The rows come from 4 hidden closed curves, with some noise, and rows from the same curve form a group. Each curve winds through 6 dimensions. The rows are also pushed far along 5 directions, which tell nothing about the answers.
(in the rows, 128 means zero)
Known rows, each followed by its group:
[136 151 141 132 114 115 129 149 122 152 131 141 177 119 127]
X
[109 119 129 128 141 108 129 108 113 133 115 143 161 143 135]
Z
[123 118 132 135 137 111 118 172  85 151 117 118 154 127 116]
X
[152 128 125 111 135 109 110 172 135 131 109 136 158 103 109]
Z
[100 159 120 180  97  64 145 118 192 107  97  68 110  62 147]
R
[131 150 143 126 139 114 115 110 148  92 121 123 167  99 115]
X
[115  93 134 118 145  92 134  63  85 102 109 149 143 181 158]
R
[147 134 134 130 132 109 122 158 123 153 122 151 176 101 121]
X
[ 58 151 140 170 112 124 136  84 130 137  82  52 148  96  99]
M
[ 95  94 172 134 200 125 125 145  32 130 103 127 157 133 119]
M
[139 129 113 128 102  92 145  72 144  97  98 131 125 134 155]
R
[175 144  97 121 107 164 125 172 176 158 175 160 108 105 121]
X
[124  99 133 127 158 139 115 207  78 151 142 131 127 137 112]
M
[142 134 105 127  99 129 121 185 189 140 141 103  68 106 123]
Z
[120  82 152 105 173 141 119  98 126 109  89 136 100 116 111]
M
[160 117 120 114 118 137 107 129 175 127 123 135 119  89  98]
R
[157  87  93 118 146 142  96 152 170 127 121 125  85  74  85]
X
[130 172 147 144 104 148 149 195 138 135 166 121 109 122 145]
Z
[143 165  80 102  86 144 137  98 179 122 170 149  98 191 162]
R
[150  91 125 118 132 133 121 125  90 118 155 172 160 158 128]
Z
[141 150 134 146  84 121 140 168 109 128 164 138 171 140 139]
M
[147 130 116 131 126  91 109 106 138 112  73 114 183  72  94]
X
[147 166  73 155 111 142 131 175 194 162 175 115  74  82 134]
M
[203 150 112 103 118 104  99 154 142 104 113 150 193  80 100]
X
[ 89 117 136 118 123 136 143 115  82 158 118 121 119 203 146]
R
[130 178 122 161 128 113 142 173 136 137 135 111 144  78 137]
M
[135 145 133 116 135 158 112 196 155 125 170 116  93 123 115]
R
[144 152 147 124 146 128 135 135 140 110 111 144 153  87 126]
M
[132 121 141 119 138 146 114 170 108 130 153 131 123 140 113]
R
[100 182 100 179  90  98 157  98 204 137 134  92  92  89 165]
M
[ 64 158 107 177 108 158 137 170 131 170 157  54  85 124 115]
R
[105 157 144 142 141 129 129 154 108 144 133  96 119 125 130]
Z
[131 158  99 162  94 131 145 138 127 124 156 100 121 125 143]
Z
[139 150 108 131 110  85 138 125 144 132  96 138 164 113 144]
X
[145 111 109 101 129 115 117 128 146 126 111 140 123 139 127]
Z
[108 180 156 155 109 101 157 123 121 119 118 118 171 118 155]
Z
[126 128 169  99 138 114 115 119  97 130  83 128 170 143 113]
M
[143 139 149 125 146 126 125 149 139 119  96 136 162  72 105]
Z
[120  63 146  91 208 160 126 118  93 120 139 185  74 175 143]
Z
[ 98 133 132 149 131 126 122 188  82 161 125  86 145 126 108]
M
[153 109 103 120 117 133 105 130 149 119 119 111 110 105  97]
X
[124 126 159 134 152  88 128 144 110 102 100 121 153 102 134]
R
[127 142 139 118  84 166 127 178 111 161 185 101  62 198 141]
M
[122 144 151 141 129 116 139 142  75 116  99 107 165 121 127]
R
[110 155 109 153  81  96 146 130 111 156 136 102 139 164 158]
X
[145 134 147 130 145  88 116 166  89 145  98 144 214  95 112]
X
[141 140 140 101 111 125 133 113 127 126 147 165 148 178 152]
X
[155 107 145 101 109  95 120  71 138  98 102 152 146 144 138]
Z
[112 106 149 145 127 137 112 162 117 160 116  93 120  94  90]
R
[128 127 110 130 109 125 136 117  96 142 165 135 121 189 162]
R
[187  84 128  57 168 133 109 116 163 121 129 222 107 147 138]
M
[119 108 169 137 167 137 125 175 145 124 111 128 112  61 104]
Z

New rows. What belongs after each?
[118  95 154 130 137 124 103 152 124 131 119  85  81 111 103]
Z
[197 167  92 133  89 126 128 152 163 118 165 166 179  91 128]
Z
[111 127 151 117 127 129 136 106  89 122 102 120 148 163 131]
Z
[121 144 123 141  74 134 119 158  96 124 165  62  99 178 129]
X
[156 125  92 118  88 130 114 126 157 108 157 105  75 155 134]
X
[200 137 109  78 117 142 112 141 152 121 166 174 100 161 145]
Z
[155 174  83 145  77 101 139 148 153 152 156 129 144 129 156]
X
[150 185 132 137  95 148 129 200 123 166 190 121 125 140 139]
M
[101  91 115 150 136 120 124  98 168 151 106 114  98  84 111]
X
[ 80 132 117 142 123 152 132 126 118 160 156  81  55 177 143]
Z
[129 179 130 134 105 139 129 135 162 117 158 117 144 120 126]
X
[187 125 128  84 173 122 115 140 117 102 126 179 131 131 141]
Z
[ 85  97 146 155 134 122 136 105 139 125 124 126 123 112 124]
M
[151 185 151  95  94 122 140  91  91 111 145 171 220 204 159]
X
[165 159 115 117 133 116 147 108 120  95 128 165 153 137 164]
Z
[110 151 149 114 122 128 122 123 114 114 129 112 150 163 128]
R
[ 84 109 161 123 114 142 134 134  84 140 156 106  89 213 148]
X
[182 125  98  93 174 181 119 184 161 114 179 192  89 117 127]
X
[102 160 125 141  78 112 142  82 172 119 139 100 115 152 153]
X
[114 144 135 130  92 174 117 168 113 142 185  80  86 175 116]
R
[ 83  81 117 132 152 139 137  84 112 148  82 113  93 140 120]
R
[128 144 109 123 119 161 118 154 142 159 167 105  72 150 125]
Z
[187 152 110 104 101 140 111 167 114 124 148 139 159 139 112]
X
[ 91  54 119 124 125 110 119  38 148 113 100  85  22 168 140]
Z
[ 98 101 145 131 131  96 132 106 144 126  89 117 110 123 135]
X
[ 96  89 157 143 144 151 112 126  84 142  98  85 129 107  78]
X
[152 149  93 100 119 159 121 150 147 155 164 148 106 165 133]
Z
[119  76 134 133 151 153 113 185  70 143 170 139 122 157 112]
Z
[182 139 140 106 128 126 115 179 131 150 117 171 183  88 106]
R
[133 113 118 108 159 139 106 113 146 143 112 136 119 112 105]
Z
[142 135  82 135  96  94 132 123 154 122 133 128 132 135 148]
Z
[157 166 118 128  94 131 137 168  95 160 170 149 168 165 149]
X
[174 175  92 120 117 130 114 151 211 142 140 135 118  68 117]
Z
[101 144 197 125 167 118 114 114  56  99  96 118 235 123  98]
X
[124 146 146 151 118 159 120 215 121 177 167 109 132  99 100]
X
[125  85 118 146 114 138 120 128 158 131 155 128  94 110 114]
Z
[144 163 142 150 143 107 125 168  96 125 113 120 208  70 110]
X
[138 152 115 155  98 116 134 166 177 137 159 139 145  85 130]
Z
[212 194  89 111  90 118 145 139 139 123 156 189 194 133 164]
X
[128 113 105 117 140 147 145 137 136 125 134 144  69 155 152]
X
[179  99 102  88 143 123 104 132 102 113 141 168 138 164 130]
X
[111  83 177 112 175 103 115 132  87 133  82 150 167 122 113]
X
[ 56 129 165 178 104 112 153 119 129 131 112  65  97 116 136]
Z
[170  83  82 106 140 138 118 143 137 119 167 183 103 152 140]
Z
[110  96 119 137 182 114 121  78 151  94  88 124 121  75 114]
X
[130 133 150 146 152 160 125 227  90 147 143 108 123  88 101]
X
[151  80 124  87 190 170 100 112 172 110 134 186 103 102  97]
X
[ 96 134 106 138 133 129 126 104 165 134 115 110 116 112 118]
R
[108  91 148 137 168 161 102 156 165 147 126 117 101  58  71]
X
[125 145 143 115 102 138 134 141 120 141 165 139 126 185 151]
X
[189 128  77 107 125 119 131 107 159 125 145 188 136 129 154]
X
[146 152 171 115 127 107 112 205  78 132 106 115 200 117 104]
Z
[100 153 105 150 122 139 144 113 148 116 140  99  97 129 141]
X
[132 141 125 108 139 165 141 149  49 146 143 151 154 192 137]
R
[ 90  85 107 157 129 102 122 124 125 127 112  75  82 123 124]
Z
[ 99 120 152 119 126 125 126  80 121 109 128 120 129 170 137]
X
[151 184 120 146 107 131 117 175 157 134 115 105 182  47  84]
X
[205 151 115  93 104 118 112 123 133 100 113 160 188 116 114]
X
[156 146 110 123 110 111 144  87 104 123 120 155 176 151 154]
X
[119 126 134 134 119 157 125 158 121 163 161 125 115 140 118]
X
[144  97  71 108 145 129 127  67 197 109 100 159  85 108 127]
X
[ 92 123 129 149 157 127 131 128 151 136 121 101  76  98 129]
Z
[110 107 146 124 171 163 123 179  73 162 113 129 136 125  96]
R
[144 185 115 135  97 137 141 156 102 155 179 128 141 168 158]
M
